There are 4 nested groupings, the coarsest first. Each group lies inside one group of the grouping before and may be the whole of it. The rows also spread widely along 14 directions, which tell nothing about the answers.
Some rows, each with its group in each grouping after it:
[ 22   7   6 -12  -5  39   4 -28 -49 -15  20  10  41  21   2   3  -5  22
 -36   4  10   6   0 -22  43  19   7  32 -18 -15   8] => lafim J391 J16 zeg
[-34  29   2   2 -33 -17  -5  12   9   5  -9  -5 -21   3 -16 -17  29 -30
   8  10  -1   4  13  -2 -13  25  14   7 -14  22  -5] => lafim J133 J729 Tavam
[ -9 -10  13  -7   0   1  26 -21  15   2  22   4   2   5   7   0 -15  40
  -4 -38 -26  17  -8 -14   6   4   1 -22   5  -7  -1] => lafim J133 J104 kom
[ 20  28  30  11  21   4  13   2  -5 -21 -15 -17  29 -20 -22  -3  40  -6
  20  -6  -6 -15   6  13 -22 -45 -14  28 -10 -26  11] => lafim J133 J285 rogan
[ 14  -6 -21 -23 -21  11  -5 -12 -23 -17 -23 -31  28 -18  44 -23  11  14
 -26 -22  -2 -31  -4   9  15 -42  -8  20 -17 -20   8] => Lib J712 J557 Gotim
[ 34  19 -28  33   1   5  13  21 -26  32  -1 -12   3   6 -28 -24 -18 -15
  11  26  30   7  -3   0   5 -17 -19  40   5  25  34] => lafim J525 J153 Kep
[-25  -2 -16   1  21  -9  13   3  12 -10   6  18 -16  36  28  -6 -17 -28
   7   6 -24  15 -11   7 -22  38  28 -22   2  12   1] => lafim J525 J153 Zazu
[-14  -2  24 -26  11   3  25 -19 -12 -28   3  14   6  -7 -16   3  14  21
   7 -27 -16  13  -9  -7  10  -7   4  -2   0 -18 -21] => lafim J133 J729 koges
[-17  14   1  -6 -20 -12  19  22 -18  -2 -14  15 -11 -28 -32  -1  44  -4
  28  10  31  13  -4   1   3 -24   5  10   6  11 -27] => Lib J712 J956 Vap
[-32  12   8 -21 -31   7  -5 -17 -25 -10   4  10   2  12  -2 -13  13  -4
 -16   2  -6  11   3 -20  24  36  23   8 -14   6 -10] => lafim J133 J104 Zadid
[ -6  17   3 -32  15   4  33  10 -32 -23  -5  23 -24  20 -18   4  -7  -8
   8   1  49  29 -10  14  47 -29   5  23  11 -13 -36] => Lib J613 J772 ter
[-20  20   4   3 -19  29   5 -12  -1  -2  26   5  -5  31 -29 -31 -14 -26
  -6  -2  39  20  -6 -13  47  -1  30  33  12  18 -23] => lafim J391 J855 Kir
[ -8  31  36   3  13  -4  19  11  41 -28  22  24   0  30  -5  11  28   5
  21 -13  32  17  12   3   9   1  25  -4   2 -25 -16] => lafim J391 J855 Bonif
[  2  -1 -20   8  12  -1  19   8  58 -17   7 -16 -17  30  39 -24 -33 -26
  29 -29  42  -9  -6  39  12 -73  20  -1  14 -11 -18] => Lib J712 J956 simal
[  9  15 -19  21 -39 -15   7  17   3   3   3 -32   4 -18  -7 -24  22 -22
   4   1  14 -10  33   8 -11 -18 -11  35 -54  24   2] => lafim J391 J443 Kaloz
[ 15  12  -6  12  18 -11  41  15 -25   3  22  18   1  19 -13  -1  -8   7
  19  10  11  38  12  -1   4   1  -5  13 -15   1  11] => lafim J525 J153 Kep
[-11  16 -39 -13 -18 -34  18  38  31  28 -10   0 -66  23  12 -21 -37  -5
   7   8  25  30  11   0  16  16  -8 -10   0  37   9] => Lib J712 J956 simal
[ -2   5  -7  -4  -2  19   9   2 -10   3  -1  -7   8  -1   4 -15   4   0
 -12   1   4  -1  -9  -6  10  -9   7  14   4   8   0] => Lib J712 J956 Vap
[  2   6  -2 -27 -29 -36   3  -8 -10 -12 -21   6 -16  -7   4  14   8  25
  15  -5  -8   7  17   4  -2   8 -29  -1 -31 -10   6] => lafim J391 J855 Kir
[  8   6 -20   8  -7 -11  20  31  -3   6 -10  12 -12 -12 -26  -9  14  -8
  33   0  50   2 -14   4  12 -23   5   9  21  17  -8] => lafim J133 J729 koges
[ -4  25  14  13  -5  29  -8 -21 -13   7   0 -20   7  22 -22 -20 -13 -24
  -9   4   2  -6 -10   6   5 -14   3  33   9  -1   6] => lafim J525 J153 Zazu
[ 14   6 -44  26 -19 -27  20  25  -7  21 -13 -31  -7   1  33 -24  -7 -14
  14 -10  22  -9  11  42 -21 -45 -13   5 -15   2  21] => lafim J133 J285 rogan
[ 17   9  -5   5  20  -6  26  25   1  10  14  38 -17  42  16  44 -20  20
  -1  14  33  24  -8   9   2  52  16 -37   7  -8  10] => lafim J133 J285 rogan
[ 11 -13  18  -2  24  14   6 -10  -5 -23  -9  17  27 -15   3  38  26  18
   5 -10 -12 -24 -32   8 -26   5   9 -24  14 -24  -7] => lafim J133 J729 koges
[  1  38  27   6  -1  -8 -20   6   6  -5 -43 -15   9 -15 -20  -3  51 -12
  20  10 -12 -26  -3   8 -34 -13 -18  18  13 -16  25] => lafim J525 J153 Zazu
[  4  30  19  15   8  -6   9  20  -3 -17 -14   5   9 -19 -45  -2  50 -26
  37  18  14  -4   4   2 -19 -19  -2  30  -3   1  -4] => lafim J525 J153 Zazu
[ -8   4   1  14 -16 -13 -15 -13  24   5  -7  -6 -14  16   7  10 -12 -19
  21   6 -10 -14  -2  18 -32  10   6 -15  -5   4   9] => lafim J133 J729 koges
[ 49  -8  18 -29  28 -19  47 -14 -11 -48  11   3   1 -28 -33  46 -16  35
  10  -9 -32  10  32  -1 -12  -1 -53  17 -88 -12 -11] => lafim J391 J855 Bonif
[ 24  33 -15  15   0  -4   8  21   3  21 -14 -26 -27  28  -1   2 -34 -21
  -4  11  41 -11   8  32   4 -18 -19  21 -11   3  16] => lafim J133 J104 Zadid
[ 28  32 -29  -1  15 -12  33  62 -11  21 -36 -22 -17 -10  14  -8  17  13
 -16  -4  53  -6  -3  27   9 -43 -27  15  13  -7  16] => Lib J712 J557 Gotim
[ 11   3 -11  18 -21 -34   5   2  53  22  -8 -14 -33   7  10  14 -25  19
  30 -17   9  -2   4  22 -28 -20 -26 -24   4  -1  14] => lafim J391 J16 zeg
[-21  16   2  15 -19   4 -18  -4 -34   9  -8  24   4  22  -5  14  20 -25
  10  36   9   2 -15   6 -18  37  27  -4  14   3   5] => lafim J525 J153 Zazu

New rows. What belongs after each?
[-21  10   0 -14  -5  -8   1 -11  22  -8 -20  -7 -24  17  12 -11  -9  -5
   8 -22   3   1 -12  19   4 -17   1  -3  17  -7  -9] => lafim J391 J443 Kaloz
[ 22   5  10  21  -3  -3   5  -6  27  -8  13 -11  -5   2 -22  16 -17 -23
  31  13  12  -7  11  16 -19 -29  -8  16 -25   6  -8] => Lib J613 J772 ter
[  1   3  -3   1   2  13   3   8  36  -5 -14 -18 -14 -14 -15   3   3 -13
 -11 -18  12 -27 -22   8  -6  -6  -1   3   5  20 -21] => lafim J391 J443 Kaloz
[ 21  13  -2  -9   7  -7  11   3 -39 -17 -23   7  13  -5  -6   8  15   0
  19  12  18  -6  -3  13   5 -20 -11  21 -10 -17   7] => lafim J133 J104 Zadid
[-10  13  -3  -5  13  -7  12  11  19 -25 -11   7  17  13  32 -39  32  -6
  25 -26  14   2  -9   4  14 -32  27   2  33 -23  11] => lafim J133 J285 rogan
[  1  -6 -20   0  16  -6  17   3 -12 -11  -2  12  12  16  28 -18   1  -2
  17  -8   1   6 -10   8   2 -11  16  -1  11  -8  14] => lafim J133 J729 koges
[ 16 -13 -26 -22   5  -1  25   3  -1  -7  -3  13 -24  11   7   5 -42  13
  14  -7  37  13 -15  10  34 -29  -4  -3   9   1 -16] => Lib J712 J956 simal
[  4  36   6  19  -5  30  13   7 -12  19  14 -17   6  39  -6 -27 -12  -8
 -18 -10  50   9  -3  12  38 -27  14  29  22 -12   7] => lafim J133 J285 rogan
[-11  18   7  -1 -35 -21  15  14  -4  12  -2  -2  -4  -6   8   2  32  33
   0 -23  22   4  11   5   6  -7  -4 -11  -5 -16  -4] => lafim J133 J104 Zadid
[  4  16  -2   8  12 -17  29  23  21  13  -3  -5 -23   0 -16   0  -6   3
  13  -8   5  13   2   6 -10  -6 -13  -3   1  12   5] => lafim J133 J104 kom
[  5 -18 -46  10 -32 -22  -5   4 -17  22   1   3  -9  20  55  11 -24   0
  -4  21  -4   1   3  14 -20  33   4 -23 -21  16  25] => Lib J613 J772 ter
[-14 -10 -28   7 -15 -10  24  -2  28  27  15 -19 -35  10  16 -25 -49   5
  -1 -21  -6  20  -4   6   0 -21  -1 -15   4  23  -3] => Lib J712 J557 Gotim
[ 10   9  -5  13   2 -24   9  15  57  29 -23 -47 -36 -16  10  13 -20   8
   0 -13 -34 -22   4  29 -62 -19 -43 -21 -16  11  18] => Lib J712 J956 Vap
[ 16 -12 -26 -25 -24 -30  -4   5  14 -28 -19   6  -5 -30   5   9  13   1
  12   9 -19 -14  17 -21 -11  37 -15   4 -54  27   5] => lafim J391 J16 zeg
[  5  30   0  -1 -28 -28  -5  -8 -26  27 -25   2 -29  22 -16  10 -18  14
  25  20  19  22   9  17   2  -4 -35  12   5 -10  29] => lafim J391 J855 Kir
[ -8  16  36   8 -22  20 -23 -44   1 -12  11   2  17  21 -18   4  -3 -11
  15   5  -3  -2   1  -2   3   0  18  13  -1 -18   1] => lafim J133 J285 rogan
[ -8  17   0  17  12 -11  15   6   5   9  -4  -6 -19   7 -16   5 -11 -28
  18  14 -10   5   0  17 -32   1  -2   0 -10  14   0] => lafim J133 J104 Zadid
[-18  22 -22  -7 -17 -23  -2   3  25  -8  -3  -8  -8  33  35 -56  -1 -17
  13  -6  -5  19  24 -11  18   3  12  20  -6   8  28] => lafim J391 J16 zeg
[  7   2  25  -8   2 -30  34   5  20 -31   4   4 -15 -27 -30  37  20  12
  30 -19  -9   0  20  15 -31 -15 -22  -8 -48 -11 -33] => lafim J525 J153 Zazu
[ 14   8  16  -2  -7  26  13  12   2   3 -14 -27   5 -37 -17  35  28  19
 -33 -18  20 -40 -17  18 -14 -26 -16   0  -9  -8 -31] => Lib J712 J956 Vap
[  5   3 -20  17  11 -30  44  36  40   0  10  -3 -16  -2  12 -13   8   3
  26 -26  16  16  10  16 -15 -27  -3  -9 -10  11  -4] => lafim J391 J443 Kaloz
[-31  23 -22  21 -16 -29  32  31  30   4  28  -7 -13  22  13 -65  15 -30
  25 -15  11  33  32  -5   6 -11  30  15 -15  24   3] => lafim J133 J729 Tavam
[ 14  15 -19   1 -19   2 -11   5   2   3 -19 -31   1  -7   2 -24  -2 -22
 -13   5  -3 -24   7  -3  -2   6  -9  27 -24  20  22] => lafim J133 J285 rogan
[ 16   8   3  -7  -6  -8   9  -2 -32   6 -13  17  -2   2 -11  32   4  30
   3  13  11  12  -3   4   1  18 -20   0  -7  -9  11] => lafim J391 J443 Kaloz
[-23  24  25  -8 -56  -3  -1 -20 -33  13   0 -13 -12   0 -21  21  18  19
 -23  -6   2   9  22  11   0  14 -16   8 -40  -8 -18] => lafim J391 J443 Kaloz
[  6  67  16  22   7 -23   1  26  46  27 -22 -31 -72  38 -46  16 -38 -44
  18  25  37   6  21  43 -25 -10 -36  21  -9  12   9] => lafim J391 J855 Bonif
[ 16  12 -23 -12  -6   3 -10   8  -9  32 -38 -17 -13  14  18 -14 -21  24
 -25  -7  10 -15 -25   1  17  10 -23   1  36   0  42] => lafim J133 J729 koges
[ 25 -14  -8   5  19  11   3  -3  25 -30 -17  -7  12 -14   3   8  -1 -21
  24 -15  17 -40 -29  23 -13 -41   8   1  11  -7 -12] => lafim J133 J285 rogan
[ 12   7 -22 -10 -33 -26 -15   3  -6   8 -35   6  -1 -11   2 -26  15  19
  34   2  19   0  -8 -10  17 -18 -21  16  25   2  34] => lafim J391 J855 Kir
[ 22   5  -6  -2  15   8   7 -12 -27 -17  -8  -7  -2  12  -9  22 -28 -28
   0  18   0 -14   1  26 -13  -1  -9  19 -36  -1  -2] => lafim J133 J729 koges
[ 11   4  -7 -24  14  -4  18  19 -12  -7 -21  25 -36   2 -28  30 -15  -3
  15  16  42  10 -23  10  18  -3  -9   2  18   8 -22] => Lib J613 J772 ter
[ 24  -6 -75 -10   1 -33  38  38 -39  -1 -16  -2 -35  10  17 -19 -41 -32
   9  16  30  12  11  23  13  -6 -18  24 -42  33   5] => lafim J525 J153 Zazu
[ 30   6   5 -14 -13 -23 -14 -14   2   7 -31  -8 -16  -3  -6  32 -19  27
  11   8 -16 -15   5   5 -18  17 -43  -7 -19  -9  34] => lafim J133 J729 koges
[-17  25  -3 -16 -23 -36  10  28  33 -12  -7  18 -37   5 -11   2  21  -6
  22   5  26  20  22 -10   9  29   5  -1 -18  17 -13] => lafim J391 J16 zeg
[-16  21  -6 -24 -40 -33   2  -6 -10   1  -2  24 -50  37 -16  -1 -35  -8
  30  18  31  42  23  -1  35  25   1   6 -17   8  -1] => lafim J133 J285 rogan
[  4  10  -7   2 -13 -17  -9 -10  33 -16   1   3 -11  23   2 -12 -17 -22
  33  11   6   5  16  -3   2   1   5  14 -15   9  12] => lafim J391 J16 zeg
[  1  11 -26  -4  11 -18   1   6   4 -24 -23   6   3  26  32 -37  -3 -36
  43   2  20  -2  -4  18  12 -37  18  20  16  -8  20] => lafim J133 J104 kom
[ 22  -1 -14 -17  -6   1  22   3 -39   4 -18  -6 -10  -5   2  29 -13  28
 -24 -12  18 -12 -11  21   7  -2 -25  -2 -14 -12  -5] => lafim J133 J729 Tavam
[ -7  18 -16  -9  -6   1  19   3  -5  -4  13 -16 -18  23  -3 -31 -32 -28
 -18   2   0  14  21  -5  23  15   3  31 -42  26  -2] => lafim J133 J104 Zadid
[  7  10 -27  19  13 -17  23  42   1  18  -5  10 -12   0  11   3   7  -8
  10  25  15  15  -4   7 -24  10   6 -11   3  20  15] => Lib J712 J557 Gotim
[ 31  -2 -38 -36  13 -36  15  18 -29   0 -36  22 -18   5  21  -2 -24  33
  16  13   1  18  -5 -12  24  22 -32   0   1   3  44] => lafim J133 J104 Zadid
[ 10  18 -18  19  11 -30  33  27  38  17   0 -27 -29  10   4 -21 -20  -4
  15 -15  -3  16  21  20 -22 -24 -28   7 -20  16  19] => lafim J391 J443 Kaloz
[-17  13  -3  11 -31  -4 -22   0  25  30 -33 -42  -5  -3  40  -5  15  11
 -27 -27 -15 -43 -17  23 -35  -3  -7 -25  19  -9  19] => lafim J133 J104 Zadid
[-16   6  -1 -25   0 -19  -2 -17 -12  -5 -34 -10 -24  -8  -4   6  -6  -3
  -5   6 -54   2  -1   5 -30  28 -28  -1 -24  12  10] => lafim J391 J443 Kaloz
[ 13  17   8   9 -24   0   3   0  -8  -7   6   4  34 -24 -34 -41  46  14
  32  -4  22   9   7 -32  27 -33  -2  44   8   3  16] => lafim J391 J855 Bonif
[  1  18  14 -22  15  17  -9 -24 -32 -14 -26   3  -2  15 -15  15 -14 -13
 -11  18 -14  -7 -16   3   4  19  -7  16   0  -7   7] => lafim J133 J104 kom
[-13   0  -5   3 -24  -3   1 -28 -85  19 -25  -7  15 -15   0  11  11   9
  -2  11 -27  -3 -15  24 -28 -12 -18   2  -6 -14   9] => lafim J133 J104 Zadid
[ -7  13  -1  16 -27   8   9  -3  -7  11   3 -22   1  -3 -11 -16   5 -10
  -2 -16  19  -6  -2  15   2 -30   4  13  -2   1 -10] => lafim J133 J285 rogan
[ -4  11   5  23 -10 -41  16  11   9   8  -1  19 -34   9 -17  47  -6 -15
  53  24  18  13  11  35 -45   2  -2 -27 -19   1 -13] => lafim J133 J104 Zadid
[ 10  15  -9   7  18  -2  -2  15  29   3  -6 -16   8  -3   7 -31   8 -14
   1  22 -41   1  10 -26 -23  21  -5  18 -15  29  42] => Lib J712 J956 Vap
[ -2  11  27  30 -18  25 -10 -23 -16 -10   4   7  42  10   1  11  32  -9
  29  -6  47 -25 -22  30   1 -55  33   7  31 -41 -17] => lafim J133 J104 Zadid
[ 18   5 -34  12  22  -7   8   7   2  -3   0  10 -16  41  11  -7 -53 -43
  25  31  15   9  -1  12   1  11  11  12  -8  22  21] => lafim J133 J104 kom
[ -6  12   9   9  -9 -10   9 -21  11   3  18 -21 -15  40  25   5 -36  -8
   1  -3 -17  13  24  29 -18 -15  -7   0 -32 -16   5] => Lib J613 J772 ter
[ -1  28 -18  22  17 -42  40  28  22  12   9   4 -30  34   5 -30 -17 -11
  49   0  20  45  22  22  -7 -32  -8   8   3   1  22] => lafim J391 J855 Bonif
[-26  20 -16  -5  39  -4  33  28 -13   0 -14  -1  -9  24  34 -16  17 -11
 -24  -9 -15  18 -12  20 -15  14  11  -8  13  -3   6] => lafim J391 J443 Kaloz
[ 18  20  -8 -24   5 -41  -3   7 -25 -10 -72 -15   2 -34   2 -23  32  14
  39   0 -21 -14  -1  10 -14 -46 -51  26   9 -21  46] => lafim J133 J104 Zadid
[  1  10 -18  14 -41  -4  -2  -5 -17  16   2 -25   6   3   9 -29  -4 -10
  -4  -1   2  -3  16   5   0  -9  -2  20 -24  10  18] => lafim J133 J285 rogan
[  5  28 -15 -31  18 -19  20  32  -5   9 -23   5 -40  31  29  16 -19  17
 -23  15   6  20   9  10   8  36 -19 -10 -12  -2  20] => Lib J712 J956 Vap
[-18  32   7  13   5  -7   5  12 -19   6 -21  14  -9   4 -31   4  30 -27
  26  30  12  15  -9  11 -21   1   5  12  22   4   0] => lafim J391 J16 zeg
[ 22 -11  -9  -6  -7 -31 -11 -14 -16  -2 -28  31  11 -14   6  23  12  33
  43  24 -24   6  -9 -14 -25  22 -22 -14   8  -6  42] => lafim J391 J16 zeg
[  1  -6  -6  -9   7  14  18 -15 -13 -16  -1  -5   2  -4 -13 -12 -16 -13
   2 -15  -2  -2 -16   4  10 -21   4  13  -1   4 -14] => lafim J133 J285 rogan
[ -7  29   1   2   9 -18  13   7 -36  12 -18  11 -15  19 -11   7  -1 -10
  16  27  -6  24   4  13 -16  14  -9   6   0  -2  21] => lafim J133 J104 kom
[ -9  25   1  29 -19  36 -13 -18 -11  27  11  -5 -11  64  11  18 -38 -23
 -20   6  65  -9 -26  45  15  -9  30   0  35 -17 -13] => lafim J391 J855 Bonif
[ 16  27 -11  10  -7 -38  27  30  25  11 -15 -15 -24  -4 -10 -15   6   8
  35 -12  30  13  19  15  -2 -46 -32  17  -1  -2  15] => lafim J391 J16 zeg
[ 28   8  -3  16   2  13  17   3  -1  -4  22  13  15  11 -19   3  -5   2
  12   9  34  11   3 -12  20  -4   6  22  -6   6   3] => lafim J391 J16 zeg
[  8   5   8 -12 -12   1 -19 -14  21 -12 -13   9 -13  -8 -25  11  -9  -6
  20  22   2  -5  -7 -17   3   8  -1   7   0  13   1] => Lib J712 J557 Gotim
[-10  12  20 -13  36 -13  26  11   4 -31   5  36  -1  16   0  25  25   3
  15   6 -18  23  -1  -3 -18  39  15 -18  -7 -13  -5] => lafim J525 J153 Kep
[ 13  19  -4  19  -1 -28  30  31  38  13   8 -15 -23   6   1  10  -7   3
  10 -10  14   4  24  17 -23  -2 -14  -9 -30   8   6] => lafim J133 J104 kom
[-13   4 -48 -16 -51 -27 -30 -17  -7  23 -33 -23 -33  26  39 -35 -43 -13
  -8   8 -17  -4   6   6   5  23 -20   9 -12  24  39] => lafim J391 J855 Kir
[  5  31  25  -5  27 -18  37  23   3 -31   4  16   6   4  -6  24  43   6
  12   1   3  19  26   8 -16   6  -3   7 -33 -23  -8] => lafim J391 J16 zeg
[ -5  20  15  -6 -19  10   7 -13  -5  10  11  -5   0  14 -16 -14  -9  18
 -14 -10   2  15   7 -21  28  11  -3  16  -4   3   8] => lafim J133 J104 kom
[ -4  -9  -6 -40  28 -18  40   8 -11 -22 -14  37 -27   1  -4  19  -5  32
  14 -17   5  33 -21   0  19   8  -9 -17  14  -6 -18] => lafim J391 J443 Kaloz
[ 13 -18 -16  18   3 -22  12  -3 -20 -33  21  44  25  14  22  31  12 -21
  49  33   2   7  13  12 -31  27  34 -14 -41  -3   3] => lafim J133 J729 Tavam
[  4   8 -11 -17   1  12  -1  -1  -8 -14  -6  21  -3  33  17   5 -11   2
  -7   0  42   0 -20   3  36  13  19   3  20 -10  -3] => lafim J391 J855 Bonif
[ 25  53  35   6  10   7 -11   5  20  13 -17  -9 -12  43 -10  17 -12  10
   0   8  36  -2   3  16  12  -2 -15  11  24 -33  35] => lafim J133 J285 rogan
[-14  -6 -36   8  16  23  45  12   4   0  39 -12  -4  20   8 -45 -31 -26
 -35 -21   0  20  -4  -8  20   8  25  19 -18  41 -20] => lafim J391 J855 Kir
[-13  12  16  25 -43   9 -25 -25   4  10  15   8  19  26   8  -3  10  -4
  15   7  13   1  -1  -1  -1  13  32  -7  13 -10  13] => lafim J133 J285 rogan
[-11  26  28 -16 -40  14 -16 -17 -10 -11 -10 -11  14  -6 -13  -1  38  14
 -21 -11   7 -11   7 -11  19   9  -2  23 -15 -12  -7] => lafim J391 J443 Kaloz
[  3   1 -10 -38   5  -7  15 -19 -38 -37 -13   9   2  24  32   2 -19  -2
   0  -8   1   4   5  18  25  -8   0  12 -28 -26  -3] => lafim J133 J104 kom
[  6  18   3 -21 -21  -5  -8 -17 -31 -28 -15  11   2  15  -8  -2   4 -11
  19  14  29   7  12   7  30 -11  -2  37 -21 -13  -2] => lafim J391 J443 Kaloz
[ 10  10 -41 -30  -5 -15  17  47 -51  -4 -54   9 -11 -33 -10 -18  39   1
   0   4  41  -9 -24  -1  26 -11 -18  25  19  13   0] => lafim J525 J153 Zazu
[  8  -4 -10  -5   1   0  18   6 -20  -9  -3  21   4  11  18  24   7  16
   3  -7  35   3 -16  21  11  -5   9  -9   5 -16 -13] => lafim J391 J443 Kaloz
[ -2   9  20 -25  -2 -18  20 -11  -6 -13 -10  15  -4  -5 -13  -1  11  38
  28 -22   3  19  -1  -7  21 -25 -15   1  11 -25   0] => lafim J133 J104 Zadid
[ 22  12   2  -1  41  -2  44  28   4 -34  -5  14  15 -19 -28 -14  35  -2
  37 -12  33  10  -7  -1  13 -56  -3  30  15  -8 -13] => lafim J391 J16 zeg
[ 13   5 -18   3 -32   2 -42 -12  33   8 -29 -28   6  10  44 -20 -10  -5
   5   3   3 -38  -7   8  -4 -16  -2   3  12  -3  37] => Lib J712 J956 simal
[ 24  52  -5  -4  -5  17 -21  34  -2   5 -22 -15  -8  18 -11  -6   5 -32
 -32  49  40 -13  16 -10  21  34  -1  44 -21  20  26] => Lib J712 J557 Gotim
[ -8  12  31 -22   1  28 -19 -13  14 -24 -15   9  10  -6 -25   9  27  -1
 -14  -5  -2 -25 -25 -24  12  32  18   3  19   0 -12] => lafim J133 J729 koges
[ 17  24 -14  20 -26 -25 -18   9  29  18 -12 -22  -3   5   8 -34  -2 -14
  35  27  -3   0  29  -7 -14 -14 -16  27 -17  18  51] => Lib J712 J956 Vap
[  3  19 -31   7 -36 -12  -2  25  -2  38  -7 -17 -18  15  27   6  -4  10
 -44  12   4  -3  15  -1 -12  60 -12  -7 -29  24  26] => lafim J391 J16 zeg
[-13  12  -3  13 -15  -3 -19 -17  14  14 -14 -18  -6  14   5 -26  -9 -16
   9   1 -24  -9  -9   3 -21  -1  -2   5  14   6  25] => lafim J525 J153 Zazu
[  4 -21 -66   4 -20   5  -6   6 -39  15 -10   2   2  22  63  -6 -26 -23
 -17  27  14 -13 -18  20  -4  17  23  -8  -8  22  14] => Lib J712 J956 Vap
[  8  16   0  24  20  -7  31  14  10   1   4   0  -3  17   9  -2  -4  -6
  37  -4  37  13  -3  38  -9 -69   7   1  22 -25  -3] => Lib J712 J557 Gotim
[ 36   5  12  29  30  -8  19 -10  -5  13  -7  -6  23   6  11  19  -9  32
  34  -6  -9  -3 -11  30 -34 -49 -28  -8  19 -40  38] => lafim J133 J104 Zadid
[ 18  20  20  17  10  -6  35   3   8  -8  15 -20   3  -7 -15   5   2   4
  21  -8   7  11  25  23 -16 -61 -18  19 -32 -20  -7] => Lib J712 J557 Gotim
[-13   0   3 -31   3 -17  -9 -38 -39 -20 -30   7   2   1   8   4  -6  -1
  10  15 -66   6  -1  -4 -21  26 -15   2 -21  -7  23] => lafim J133 J104 kom
